All groups share one centre, and each spreads out both ways along 12 directions, with some noise.
Some rows, each with its group after it:
-.17; -.34; .07; -.30; .12; .34; .34; -.06; -.05; .22; .23; .12; .13; -.40; -.16; -.23; -.29; .45; .00; -.18  bog
.26; -.18; .15; .29; .14; -.31; .18; -.01; -.31; .10; -.27; -.08; -.03; .17; .00; .07; .01; .16; -.15; .03  Miga
-.30; .10; -.21; -.03; -.11; .17; .15; .00; .03; .00; .30; -.13; -.04; .04; -.05; -.21; .07; .06; -.19; -.21  Bazu
-.05; .07; -.05; -.20; .26; -.29; .00; .07; .13; .10; .09; -.19; .18; .21; -.08; -.16; .17; .18; .06; -.07  Beso
.30; .00; .23; -.39; .07; -.28; -.09; -.10; -.19; .42; .39; .07; .25; .08; .28; -.12; .53; -.22; .23; -.12  Miga
-.18; -.14; .02; .00; -.11; .18; -.43; -.03; -.08; -.14; .15; -.06; .02; -.12; -.30; -.02; .31; .12; .13; .09  bog
.64; -.26; -.06; -.07; .16; -.30; -.30; -.40; .30; .20; -.43; .09; .32; .17; -.26; -.07; .47; -.07; -.34; .38  Bazu
.02; -.06; .06; .58; -.04; -.28; .03; -.18; -.14; .10; -.24; -.17; -.02; .35; .34; -.03; .23; .02; -.20; -.25  Beso
-.15; .36; -.10; -.19; .51; .01; .44; .14; -.03; .27; -.09; -.27; .01; .17; -.07; -.16; .18; -.02; -.15; .25  Miga
.06; .07; .05; .02; .12; .17; .05; -.18; -.23; .19; -.19; -.03; .16; .08; .01; -.03; .14; -.15; -.15; .24  Bazu
.28; .63; .52; .14; -.19; .34; -.23; -.15; -.12; -.12; -.08; .19; .09; .27; -.30; -.49; .22; -.39; -.26; -.11  Bazu
-.32; .23; -.61; .10; .39; -.21; .16; -.08; .09; .19; .15; .00; -.04; .25; -.06; .16; -.15; .01; -.14; .04  Miga
.20; -.09; .03; .03; .00; -.36; .34; .17; -.14; .18; -.07; .10; .06; .24; .48; -.11; .00; .06; .09; -.13  Beso
.18; -.32; -.24; -.06; .25; -.19; .51; -.03; .18; .27; -.33; .23; .14; .07; .18; .09; -.11; .41; -.07; -.06  bog
-.05; .36; .01; -.26; .10; .37; .24; .18; -.70; .20; .31; .39; .07; .18; -.17; -.12; .29; -.04; .19; .09  Miga
.00; -.01; -.13; .13; .01; -.16; .36; -.08; -.28; .27; -.01; -.02; .10; .21; .43; .09; -.14; -.08; -.07; -.15  Beso
.41; -.14; .29; -.02; .01; -.10; -.14; .19; .29; -.22; -.36; .35; -.14; -.06; -.15; -.02; .44; .24; .20; .09  Beso
-.07; .10; .18; .00; -.05; .44; .01; -.11; -.16; -.02; .04; .07; -.05; -.11; -.29; -.15; .14; .01; -.13; -.02  Miga
.28; -.07; .28; .39; -.23; -.17; -.49; -.14; -.09; -.35; -.60; -.42; .17; .31; -.23; .15; .07; -.01; -.15; .13  Bazu
.41; -.35; .04; -.35; -.14; -.10; -.01; .09; .09; -.07; .08; .45; .11; -.13; -.19; -.10; .03; .30; .15; -.04  Miga
.16; -.15; .37; .02; .20; .03; .00; -.02; -.05; .13; -.32; .19; .02; .06; .04; .19; .71; .47; .34; -.21  bog
-.28; -.22; -.09; -.09; -.03; -.06; -.16; -.01; -.03; .01; -.02; -.25; .43; .07; .09; -.44; -.19; .13; .03; .17  Bazu
.15; -.45; -.01; .05; -.10; -.31; .07; .16; -.10; -.10; -.07; -.21; -.17; -.12; .07; .28; -.05; .15; .03; .08  Beso
-.13; .03; -.22; .35; .15; -.12; .19; -.02; -.20; .12; -.02; .02; -.08; .20; .05; -.21; .03; .02; -.27; .10  Bazu
-.40; .22; .45; .18; -.18; .68; -.33; -.47; -.42; .09; .21; -.45; .24; .01; -.37; -.31; .44; .00; -.22; -.35  bog
.13; -.02; .25; -.10; .14; .26; .16; -.24; -.38; .24; -.14; -.20; .07; .03; -.21; .42; .44; .22; .01; -.18  Miga
-.12; -.15; -.20; .06; -.01; -.07; .19; .18; .42; -.22; -.46; -.21; .01; .12; .04; -.19; -.10; .30; -.18; .11  Miga
.15; -.24; -.05; .01; -.06; .09; .08; -.06; .13; -.08; -.29; .07; .06; -.01; -.23; -.04; .02; .27; -.22; .07  Miga
.06; -.06; .08; -.06; -.01; .32; .05; -.05; -.14; .01; -.18; .07; .07; -.03; -.22; -.11; .22; .09; -.10; .19  bog
-.06; .01; -.05; -.13; .10; -.28; -.07; .06; .29; .00; -.04; -.24; .10; .07; .21; .02; -.05; -.02; .13; .00  bog
-.20; .06; -.35; .00; .34; -.29; .37; .01; .06; .18; -.07; -.27; .08; .36; .03; .35; -.01; .42; .00; -.32  bog
.20; -.08; .15; .06; -.01; -.01; -.13; -.28; .09; .14; -.14; -.14; .06; -.09; .11; .01; .11; -.26; -.19; .09  Miga
-.01; .09; .04; .19; .05; .01; -.30; -.31; .05; .05; -.05; -.18; .08; .13; -.24; -.10; .35; -.06; -.24; -.04  Beso
-.18; -.06; -.10; .29; .12; .06; .14; .05; -.50; .02; -.17; .02; .08; .20; -.04; -.01; -.06; .22; -.01; .15  Miga
.30; .19; -.47; -.44; .08; -.35; .51; -.02; .24; .37; .35; .28; .15; .32; .28; .03; -.09; -.14; -.15; -.34  Beso
-.03; -.15; -.06; -.04; -.07; .23; -.09; -.13; -.05; -.04; .06; .11; .06; -.12; -.27; .02; -.03; .11; -.08; .02  Miga
.29; -.47; -.28; -.03; -.25; .13; .07; -.43; .16; .22; -.27; .20; .44; .07; .09; -.21; .01; .09; -.43; .05  bog
-.17; .16; .06; .18; -.26; .20; .04; .09; -.27; -.19; .04; -.11; -.04; .09; .06; -.08; -.22; -.11; -.06; -.07  Bazu
.00; -.58; .13; .34; -.07; -.19; -.52; -.53; -.06; .16; .21; -.08; .18; -.24; -.16; -.20; -.08; .06; -.25; -.12  Beso
-.10; -.08; -.06; .18; .19; -.14; -.04; -.11; .03; .13; -.09; -.07; .12; .07; .10; -.23; .02; .01; -.08; .15  Bazu
.13; .03; .22; -.05; -.03; .19; -.29; -.45; -.26; .27; -.05; -.14; .40; .00; .07; -.03; .05; -.38; -.07; .17  Bazu
.04; -.67; -.47; -.13; -.28; -.14; -.11; .02; .41; -.10; -.19; .06; .28; -.07; .21; -.24; -.10; .24; -.10; .29  Bazu
.05; -.13; .18; -.03; .13; -.08; .04; .07; -.03; .06; .06; .17; -.03; -.23; .07; -.13; -.28; .02; .13; .10  bog
.12; .07; .10; .33; .13; .01; -.04; -.03; -.08; -.10; -.25; .21; -.26; .06; -.17; .40; .15; .14; .06; -.09  Beso
-.11; -.13; .05; .15; .30; -.27; .02; -.09; -.19; .22; -.11; -.04; .24; .06; .21; .03; -.41; .11; .18; .03  Beso
.20; -.13; .01; .33; -.16; .33; .19; -.42; -.09; .19; -.30; .40; .04; .16; .06; .28; .33; .28; -.18; -.48  bog
.43; -.33; -.09; -.05; -.14; -.10; .03; -.02; -.18; .08; -.11; .48; .17; .08; -.04; -.15; .07; .08; -.08; .17  Bazu
-.06; .01; .02; .03; .13; -.25; -.02; .10; .03; .03; .14; .06; .05; .13; -.07; -.30; .01; .18; .03; -.10  Beso
.28; -.16; .02; -.05; -.47; .11; .08; .19; .36; -.45; -.05; .16; -.21; -.04; -.40; -.32; .01; .24; -.35; -.21  Miga
-.15; -.06; .18; .04; .26; -.17; .19; .15; .04; .08; .14; -.14; -.21; -.24; .01; -.22; -.16; .12; .00; -.01  bog
.21; -.08; -.10; .06; -.30; -.11; -.12; -.03; .18; -.13; .26; .04; -.21; .01; -.21; -.23; .31; -.10; -.36; -.11  Beso
.48; -.04; .06; -.26; -.17; .09; .05; -.12; .22; -.02; .02; .19; -.18; -.19; -.19; .46; .24; -.08; -.05; -.20  Bazu
-.29; .28; .10; -.39; .32; .15; .27; .15; .45; .06; -.16; -.36; .01; -.32; .32; .06; -.48; -.21; .21; .18  bog
-.16; .05; .16; .21; -.10; .19; .11; -.02; -.10; -.03; -.09; -.15; -.04; -.16; .32; -.11; -.44; -.27; -.08; .05  Beso
.02; -.39; .04; .16; .10; -.12; -.10; -.32; -.05; .27; .04; .11; .23; -.10; .06; -.18; -.03; .19; -.09; -.08  bog
.10; .01; -.07; .14; -.16; -.01; -.02; .08; -.15; -.20; .12; .28; -.16; .00; -.17; .19; -.34; -.03; .03; -.08  Bazu

New rows. What belongs after each?
-.05; -.02; -.20; .04; .32; -.15; -.04; .07; -.29; .04; .19; .24; -.09; -.09; -.22; .29; -.32; .00; .16; .25  bog
-.03; .24; -.19; -.19; .24; -.20; .24; -.08; -.21; .40; .56; .16; .20; .31; -.05; -.24; .10; .06; -.08; -.35  Beso
-.16; -.13; .14; -.01; .17; .09; .06; -.10; .20; .23; -.22; -.11; .16; -.06; .31; -.26; .34; .16; .03; -.01  Bazu
-.23; -.12; -.35; .14; -.02; -.04; -.18; -.19; -.08; .11; -.24; -.22; .31; .15; .46; .05; -.08; -.28; -.02; .41  Miga
-.22; .39; -.01; -.07; .11; .22; .07; .02; -.23; .18; -.07; -.16; .11; .14; .42; -.07; .20; -.48; .09; .32  Miga
.07; -.05; -.03; .64; -.17; -.42; .07; -.08; -.28; .06; -.04; .02; -.04; .40; .42; -.41; -.04; -.18; -.33; -.11  Beso
-.05; .00; .02; -.04; -.04; .44; .15; .02; -.53; .02; -.37; .05; .24; .05; .09; .09; -.16; -.09; .09; .44  Bazu
.44; -.35; .45; -.13; -.12; -.19; .03; .09; .04; .00; -.05; .24; .06; -.03; -.12; -.15; .29; .48; .18; -.39  Miga
-.27; -.15; -.24; -.11; -.15; .20; .01; .17; .21; -.21; .07; .29; .12; -.05; -.10; -.36; -.19; .35; .08; -.03  Bazu
-.30; -.28; -.15; -.03; .15; -.06; -.13; -.16; .35; .22; .38; .38; .13; -.38; .26; -.27; -.34; .09; .20; -.11  Bazu
.16; .14; -.04; -.45; .29; .18; .32; .10; .07; .16; -.15; .38; .11; -.01; -.02; .33; -.01; .17; .31; .03  Beso
.32; .02; -.07; -.12; .08; -.15; .25; -.10; -.14; .21; .24; .12; -.18; .03; -.17; .26; .28; -.02; -.19; -.18  Bazu
.34; -.43; -.23; -.22; .13; -.29; -.07; -.01; .30; -.07; -.29; -.01; .01; -.17; -.14; .54; -.07; .18; .10; .29  Bazu
.11; .06; -.10; .11; .25; -.20; .24; -.09; .02; .26; .11; .06; -.24; .01; .02; .10; .24; -.05; -.21; -.06  Bazu
.15; -.01; -.42; -.07; -.14; .18; .25; -.07; .01; .12; .00; .68; .08; .25; .03; .03; .25; .21; -.10; -.20  Beso
.21; -.31; -.45; -.19; .06; -.36; -.04; .11; .14; -.05; .13; .29; .12; .05; -.33; -.09; -.20; .24; -.07; .22  Bazu
-.19; -.07; -.16; .16; .12; -.21; .07; -.16; .04; .20; .01; -.14; .22; .20; .25; -.06; -.19; .13; -.06; -.20  Beso
.20; -.20; .38; -.18; -.41; .09; .06; .20; -.13; -.18; .00; -.22; -.02; -.02; -.06; -.23; .32; .17; -.01; -.20  Miga
-.15; -.46; -.19; .30; .15; -.09; -.20; -.27; .02; .13; .00; .44; .21; .03; -.14; -.12; .07; .59; .03; -.20  Bazu
-.20; .27; -.07; -.11; -.20; .48; .00; -.05; -.14; -.02; .08; -.05; .04; .02; .04; .11; .22; -.17; .04; -.04  Miga
.21; -.20; .03; -.28; -.04; .09; .04; -.06; -.24; .18; -.02; -.10; .16; -.05; .01; .11; .27; -.01; .00; .19  Beso
-.14; -.02; .29; -.15; -.30; .48; .37; .29; .17; -.16; -.35; -.02; -.10; -.13; .42; -.16; .32; .22; .17; -.19  Bazu
-.16; -.08; -.03; .04; -.18; -.01; -.04; .17; .21; -.32; -.31; -.45; -.06; .00; .08; .10; -.12; .08; .00; .06  Bazu
.10; -.22; -.05; .09; -.13; .04; -.10; -.11; -.17; -.01; .00; .00; -.04; -.06; -.14; .08; .16; -.02; -.15; .09  Beso
-.34; .42; .26; -.26; -.09; .22; -.20; .05; -.09; .11; .46; -.26; -.04; -.23; .51; .00; .11; -.63; .41; -.03  Miga
.02; .18; -.30; -.44; .27; .30; .11; .01; -.04; .17; -.03; .39; .12; -.16; .04; .41; -.22; -.26; .28; .45  Miga
-.04; -.19; -.10; .19; -.33; .33; -.20; .01; .03; -.33; -.36; .30; .14; .01; -.05; -.12; -.25; .10; .01; .21  Bazu
-.03; .03; .12; .41; .25; -.11; -.03; -.13; .19; .05; -.23; .12; -.09; -.06; .08; -.27; -.19; -.06; -.16; .10  Miga
.34; -.12; .20; .28; .28; -.43; .33; -.19; -.27; .49; -.13; -.19; -.22; .03; .52; .22; .36; -.30; -.21; .04  Bazu
-.12; .26; .15; -.10; .13; .02; .44; .21; -.13; .13; .12; -.07; -.17; .13; .19; .11; .25; .20; .19; -.41  Beso
-.18; -.03; -.06; .18; .17; .12; -.04; -.26; -.10; .19; .10; .14; .06; -.04; -.06; .05; .03; .09; -.05; -.10  Bazu
.02; .07; .18; .01; .10; -.08; -.21; .02; -.27; .04; .04; .05; .08; .05; -.07; .05; .01; -.05; .19; .08  bog
.02; .05; -.12; -.06; .20; .05; .09; -.17; -.14; .20; -.03; .00; .11; .24; -.19; .41; .32; .28; .08; -.25  bog
.13; -.14; -.17; .28; -.01; -.60; -.13; .11; .25; -.11; -.01; -.15; -.24; .14; .09; -.16; .16; -.07; -.22; .11  bog
-.01; -.48; .04; .06; -.10; .28; -.48; -.41; .15; -.08; -.10; -.06; .11; -.43; -.39; .18; -.03; .09; -.10; .18  Beso
.01; .25; -.17; -.30; .26; -.07; .20; .04; -.02; .06; .14; -.47; -.13; .07; -.36; .41; .10; -.05; -.12; .04  Bazu
-.04; .14; -.08; -.22; -.04; .35; -.25; -.08; .45; -.18; -.09; .07; .07; -.09; -.40; -.13; .18; .03; -.08; .13  Beso
-.42; -.14; -.27; .36; .19; -.19; .13; .14; -.47; .03; .06; -.08; -.01; .09; .16; -.02; -.51; .13; .05; .20  Bazu
-.47; .05; -.10; -.30; .03; .27; .11; .05; .12; .02; .06; -.40; .30; -.18; .15; -.29; -.45; -.04; .03; .14  Beso
.10; -.26; .04; -.07; -.10; -.28; -.06; .20; .11; -.11; .13; .14; .00; -.05; .00; -.17; -.14; .23; .14; -.10  Miga
-.10; .02; .13; -.02; .02; .04; .03; .28; -.13; -.16; -.04; -.06; -.09; -.08; -.07; -.14; -.14; .04; .12; .21  Beso
-.20; -.20; -.15; -.22; .14; .16; .13; .08; -.19; .12; -.05; .16; .29; -.09; .07; -.06; -.33; .25; .22; .20  Beso
-.21; .11; .01; .00; -.09; .16; -.19; -.05; -.23; .10; .19; .05; .14; .00; .31; -.17; .08; -.29; .20; .08  Miga
-.31; .26; -.07; .19; .02; -.02; .24; .23; .09; -.10; .12; -.07; -.28; .01; .20; -.31; -.13; -.07; -.12; -.08  Bazu
.31; -.31; -.21; .01; .10; -.06; .22; -.03; -.13; -.01; -.11; .17; .04; .06; -.63; -.21; -.04; .38; -.47; .21  Miga
.03; -.34; -.37; .15; -.15; -.35; .10; .13; .72; -.33; -.41; -.10; -.02; .16; -.01; -.12; -.17; .49; -.24; -.15  Miga
-.11; -.07; .21; .01; .19; .24; -.07; -.06; -.17; .09; .17; -.08; -.17; -.32; -.39; -.17; .26; .06; -.11; .18  bog
.04; -.01; -.03; .23; -.01; -.04; .11; .00; -.21; .03; -.17; .14; .03; .12; .18; -.01; -.15; -.05; -.05; .09  Beso
-.17; -.05; -.11; -.16; -.03; .14; .49; .12; .24; -.02; .30; -.13; -.28; -.18; -.16; .00; -.02; .39; -.22; -.49  bog
-.07; .12; -.35; .04; .09; .28; .12; -.17; -.38; .16; .02; .07; .10; .19; -.24; .11; .10; -.07; -.23; .23  Miga
-.17; -.01; -.01; -.10; -.02; .10; .18; .12; -.09; .00; -.08; -.14; .16; .28; -.01; -.16; .42; .44; .07; -.25  Miga
-.10; -.20; -.22; .59; -.04; -.02; -.20; -.38; -.06; .04; -.51; -.12; .19; .17; .31; .10; -.12; -.17; -.27; .29  Miga
-.09; -.07; .00; .04; .19; -.07; .07; .30; -.10; -.12; -.04; .31; -.16; -.12; .01; .17; -.26; .23; .39; .15  bog
-.11; .16; .11; -.10; .03; .02; .32; .37; -.40; -.04; .23; -.08; -.07; .22; -.16; -.38; .22; .22; .01; -.09  Miga
.18; -.38; .34; .18; .03; .18; .36; -.28; .08; .30; .11; .31; -.23; -.48; .03; -.34; .04; .20; -.37; -.30  bog
.09; -.12; -.06; .26; -.36; -.05; -.14; .07; -.12; -.23; .09; .32; -.07; .07; .01; -.11; -.13; .01; -.01; -.13  Miga
-.35; .08; .09; .10; .10; .23; -.13; -.21; -.05; .12; .13; -.23; .04; -.13; .00; -.06; .06; -.05; -.01; -.05  Miga
.09; -.43; -.24; .08; .18; -.44; -.26; -.10; .26; .00; -.19; -.10; .17; .09; -.19; .05; .01; .33; -.07; .12  Bazu
-.24; -.16; -.08; .27; -.08; -.04; -.06; .26; .13; -.38; -.30; -.21; -.18; -.04; -.02; .01; -.26; .20; .05; .20  Beso
